There are 3 nested groupings, the coarsest first. Each group lies inside one group of the grouping before and may be the whole of it. The rows also spread widely along 10 directions, which tell nothing about the answers.
In the rows, 128 means zero.
Some rows, each with its group in each grouping after it:
[111 161 145 136  71 102 118 156 116 132 161 174 110  84 158  80 133 200
 177]  Foz beb butar
[124 119 162 129 173 149 173 102 101  80 152 148 142 166 168 143 152  82
 139]  reva lizuf Taron
[ 99 108 133 121 151 178 151 135 136 193 147 126 147 144 141 175 125  90
 178]  Foz beb sozi
[173 131 128 160 143 143 143 116 104 107 132 146 109  77 164 107 206 137
 143]  lapi pivud gezug
[ 99 168 134 103 154 152 126 138 128 163 171 162  91 166 167 128 160  96
 162]  Foz Nul mep
[136 196 152 119 143 160  91 150 112 124 161 170  93 148 173 137 162 113
 163]  Foz beb doket
[160 134 134 132 149 162 124 104 113  70  96 167 142 159 137 145 126 133
 163]  lapi pivud geka
[140 124 144 114 157 105 113 104 134 152  83 157 133 131 157 123 142 173
 167]  lapi Neto kabo
[123 143 103  92 170 118 146 101 126 122 117 159 115 190 124  38 143 164
 177]  reva lizuf Dama
[ 88 132 167 107 123  84 110  78 161 158 146 136 145 131 184 135 145  91
  91]  Foz Nul tudaz
[140 100 175 131  86 125 155 129 165 114 138 113 123  88 162 112 175 133
 132]  lapi Neto Vuf
[139 122 169 127 172 153 169  91 121  71 148 140 135 155 169 130 182  81
 117]  reva Gona vugur
[132  90 160 119 143 108 146 152 154 165 106  61 134 135 173 121 174 124
 160]  reva lizuf zam
[128 163 133 118 137 109 117 200 121 180 135 107  83 152 184  76 174 153
 197]  reva Munez Kezo
[156 147 116 136 158 161 141 134 113 138 130 145  90 123 134  72 182 158
 185]  reva Munez Kovor
[107 117 143 115 191 132 145 111 127 158 146 134 149 171 173 145 137  75
 142]  reva som Mitu
[154 168 143 169 105 115 103 153  93  99 160 140 134 103 189 107 144 118
 138]  reva som Suk
[178 127 137 169 107 139 117 112 120 126 117 127 138  59 143  96 161 161
 145]  reva Gona bemo
[100 101 138  83 101 111 147 157 194 186 127  90 127 167 149  98 134 122
 166]  lapi Neto mufuz
[142 179 144 110 160 111  86 141 127 131 121 154 100 173 187 117 160 128
 155]  lapi pivud gog
[ 91 115 145 105 141 135 144 141 126 150 134 137 140 163 158 152 120 118
 180]  Foz mutob Zimu
[148 163 116 119 206 178 108 134 112 178 120 150 101 174 145 125 152 114
 190]  reva Munez Kovor
[141 119 102 141  99 129  99 136 156 202 129  85 173 126 152 139 109  64
 134]  lapi Neto kabo
[109 160 180 101 113 172 123 156 143 100 145 177  98 175 130 130  82 164
 204]  reva lizuf zam
[160 170 137 134  72 126 109 142 148 105 153 137  95  96 155  63 174 140
 138]  lapi Neto mufuz
[145 146  85 143 117 108 142 156 107 160 146 110 106  96 156  41 212 153
 172]  Foz beb sozi
[137  96 146 104 123 124 180 148 147  82 108 115 119 168 149  90 169 155
 181]  lapi Neto Vuf
[141 127 126 134 132 162 163 117 120 104 154 138 135 142 138  94 149 105
 151]  reva Gona bemo
[122 138 179 109 141 104  81 101 186 192 124 126 119 106 165 111 150 135
 117]  reva som Mitu
[ 92  94 142 105 124 168 223 137 137 105 173 151 120 162 123  83 136 134
 186]  reva Gona bemo
[105 126 131 147  90 116 158 157 114 165 181 132 125  96 158  83 126 148
 174]  reva lizuf Taron
[131 143 122 121 128 158 137 100 112  98 116 198 126 134 105  99 120 194
 195]  Foz beb doket
[124 150 123 110 123 121  92 134 163 179 137 114 131 156 148  89 123 108
 145]  reva som Suk
[139 132 134 118 134 147 100 126 139 150  83 161 131 144 128 141  98 182
 196]  lapi pivud geka
[149 152 102 140 105 184 135 169 132 147 156 119  84 110 129  92 183 128
 185]  Foz Nul mep

New rows, each followed by its group in each grouping:
[125 123 144 107 144 127 123  84 158 129 119 142 139 155 153 128 137  99
 118]  lapi pivud gezug
[143 146 113  96 208 155 107 105 135 180  93 137 113 190 128 105 146 132
 184]  reva lizuf Taron
[126 174 113 112  86 112 120 142 134 105 167 133  95 133 150  38 176 124
 141]  Foz mutob Zimu
[153 153 112 110 129 151 132 128 131  87 124 153 113 181 130  81 144 130
 172]  lapi Neto Vuf
[133 107 130 137 183 191 158 108 114 169 143 145 146 135 141 159 139  86
 165]  reva Gona bemo
[114 121 145 116 113 106 140 141 126 102 103 125 150 160 156 113 129 163
 177]  Foz beb sozi
[158 127 116 134 165 188 130 101 124 153 122 150 124 104 118 127 174 132
 168]  Foz beb butar
[138 140 105 145 113 100 119 156 114 160 147 108 140 128 186 110 153  94
 142]  lapi pivud geka
[136 104 125 115 105 120 123 138 182 173 118  50 160 159 147  96 138  83
 131]  reva Gona bemo
[ 90 103 166  94 145 135 151  84 141 104 117 166 171 179 140 160  98 126
 150]  Foz beb butar
[152 177 121 128 152 184 115 112 101  88 139 184 113 171 119 104 113 129
 179]  reva lizuf Taron
[150 153 134 126 164 203 133 106 130 121 157 176  95 133 137 138 165  92
 148]  lapi pivud gezug
[133 146 139  95 142 155 116 173 169 175 120 121  80 157 132  80 157 166
 202]  reva som Suk
[151 117 116  96 162 140 156 129 140  97  91 102 132 209 130  70 163 133
 177]  reva Gona bemo
[127 139 131  93 166 137 136 105 146 129 126 155 108 176 150 104 166 117
 150]  lapi pivud geka
[122 114 195 100 123 158 150 139 173 109 130 118 103 144 145 126 151 139
 164]  reva lizuf zam
[134  92  90 153 153 178 207 107  93 109 162 147 155 128 118  98 147  96
 167]  reva som Suk
[118 156 169 148 119 157 121 171 115 164 174 155 100 105 174 143 128 133
 179]  reva Munez Kovor
[123 165 166 148  64 115  96 146 129 154 176 179 108  64 176 120 118 157
 150]  lapi Neto Vuf
[110 140 118 120 134 156 174 105 113 103 186 168 136 168 139  83 128  87
 144]  reva Gona bemo
[112 137 160 114  89 142 146 152 156 119 190 133 117 147 172 124 141  69
 130]  lapi Neto Vuf
[120 134  97 126 137 166 175 111 105 112 182 158 132 145 130  91 161  88
 152]  Foz beb butar
[172 144 110 146 152 154 103 134 123 159 117  85 134 120 161 130 201  83
 142]  Foz beb sozi
[128 136 140 115 117 158 131 162 128 111 121 140 125 162 138 126 127 157
 199]  Foz beb butar
[124 167 171 126 121 130 119 191 120 131 161 136  88 142 188 109 150 146
 181]  reva lizuf Dama
[128 137 110 108 162 135 129 135 147 220 144 114 105 139 150  73 174 123
 167]  reva Gona bemo
[127 119 139 108 146 204 158 159 128 114 118 155 115 172 112 149 125 160
 228]  Foz beb butar
[110 128 137 105  97 166 189 137 139  57 164 141 115 168 123  79 158 123
 168]  Foz beb sozi
[164 139 128 131 111 180  78 124 179 188 106 122 119  96  99 102 122 155
 169]  reva som Suk
[145 146 102 114 161 141  92 113 144 186 109 102 137 154 144 116 168  95
 147]  Foz beb sozi
[115 163 139 101  97 111 124 141 157 109 179 105 117 183 164  62 143  69
 119]  reva lizuf zam
[149 125 125 136 111 137  91 116 162 182 120 102 152 110 151 144 130  91
 125]  lapi pivud geka
[129 122 179 115 135 134 161 155 135 106 112 137  91 131 156  93 171 192
 193]  reva Munez Kezo
[167 147 126 152 105 116 121 193 114 134 132 103  96  99 187  95 197 149
 174]  lapi pivud geka
[108 104 140 100 205 166 167 123 120 153 116 149 136 199 136 149 119 127
 201]  reva lizuf Dama
[112 162 179  73 151 161  99 117 178 146 129 166  98 188 139 118 116 137
 163]  reva Gona bemo
[134 111 166 160  80 121 134 137 132 122 144 113 155  84 161 126 117 136
 141]  reva lizuf Dama
[130 139  93 164  88 158 154 159  89 118 175 130 150 113 142 111 131 103
 174]  Foz beb sozi
[162 111 146 114 136 126 116 107 187 166 100  89 103  95 153  96 213 130
 122]  lapi pivud gezug
[153 157 129 135 133  95 112 165 109 133 125 101 111 145 184  74 175 143
 168]  reva lizuf Taron
[105 139 138 127  96 104 130 177 118 146 140 130 128 150 160  92  95 172
 200]  reva lizuf Taron
[149 138  96 179  93 156 149 162  90 121 183 112 157 117 153 105 125  79
 155]  reva Gona vugur
[166 169 132 169  95 150 110 168 105 120 168 141  97  77 181 117 175 119
 149]  lapi pivud gezug
[ 91  81 183 114 109 117 192 125 162 126 157 129 128 110 153  99 152 152
 149]  reva som Suk
[125 117 110 150 109  86 158 121 114 133 165 115 149 101 167  54 167 115
 126]  reva som Suk
[149 125  92 142 155 168 175 158  92  94 146 119 139 179 141  96 153  92
 185]  reva som Suk
[ 97 113  95  92 152  96 173 135 126 177 135 147 122 178 147  65 144 151
 193]  lapi Neto Vuf
[128 115 158  96 172 164 139 104 150 123  95 144 127 183 120 129 119 149
 184]  reva lizuf Taron
[128 134 109 137 144 165 142 113 125 185 179 132 128 103 146 121 182  71
 136]  Foz beb doket
[121  95 119 133 141 112 152 144 124 164 126  98 159 150 179 144 141  93
 155]  lapi pivud gezug
[153 167  83 150 132 119 109 185 114 196 167  95 100 111 171  52 186 112
 168]  reva som Mitu
[112 136 128 130 131  94 149 136 100 131 166 126 125 118 191  96 188 105
 137]  Foz mutob Zimu
[ 96  92 137  75 157 125 191 139 154 128 117 129 116 205 148 102 155 139
 186]  lapi pivud geka
[ 86 137 152  95 115 135 142 159 162 163 164 125 110 179 152  97 117 113
 169]  reva Munez Kovor
[148 178 166  96 192 160 115 127 129  91 137 151  81 196 170 108 186 103
 149]  reva lizuf Dama
[148 130 116 136 163 121 138 120 107 155 117 137 124 121 153  78 172 159
 173]  reva Gona bemo
[113 114 141 102 138 172 137 132 150 145  96 144 137 165 110 146 108 166
 209]  Foz beb sozi
[145  85 139 127 132 182 184 112 136  70 107 126 157 164 107 117 122 132
 176]  reva Gona bemo
[129 109 167 102 110 191 152  95 185 107 135 131 123 147  96 111 118 121
 148]  reva lizuf Taron
[125 126 110 134 121  89 120 130 107 156 109 139 150 119 153  96 133 180
 179]  Foz beb butar
[141 141 162 119 163 174 137  99 130 122 147 184 104 126 152 145 163 115
 149]  lapi Neto Vuf
[126 128 130 112 126 110 141 140 150 154 140 103 112 138 151  57 167 139
 156]  reva lizuf Dama
[161 147 133 130 160 110 139 131 104  88 119 116 110 155 171  69 199 136
 154]  reva lizuf Taron
[128 139  84  97 157 167 158 134 139 137 146 106 116 198 127  77 185  74
 167]  Foz beb sozi
[ 92 110 149 109 142 162 145 111 152 196 147 148 134 118 134 150 133 127
 167]  Foz beb sozi
[142 121 163 132  62 176 127 147 190 166 152 124  91  56 125 113 158 151
 156]  lapi pivud geka
[140 140 157 117 144 169 138  92 131  68 127 154 133 154 139 134 161 110
 138]  Foz beb sozi
[168 156 145 159 149 122 122 150  84 105 128 137 115 111 190 103 189 150
 163]  reva Gona bemo
[108 162  88 119 139 146 136 145 106 161 162 185 112 161 123  65 103 155
 205]  reva som Suk
[141 126 183 119  89 179 113 146 208 177 141  92  88  91 128 111 162 130
 146]  reva Munez Kovor
[129 130 180 125 145 144 116 121 163 170 153  96 126 129 182 151 170  55
 106]  reva Munez Kovor
[146 173 135 133 164  96 102 156 103 168 140 130  97 129 199  83 193 145
 161]  reva Gona vugur
[121 138 156 130 102  59 115 127 135 131 142 109 142 124 191  77 146 131
 117]  reva lizuf Dama
[149 130  92 141 168 137 146  92  96 132 128 144 142 137 131  84 148 122
 162]  reva lizuf zam
[110 130 117  89 144 114 129 154 143 156 110 108 135 216 140  91 105 134
 195]  reva lizuf zam
[146 143 156 132 112 184 117 152 152 130 156 105 121 140 147 144 131  76
 150]  reva lizuf zam
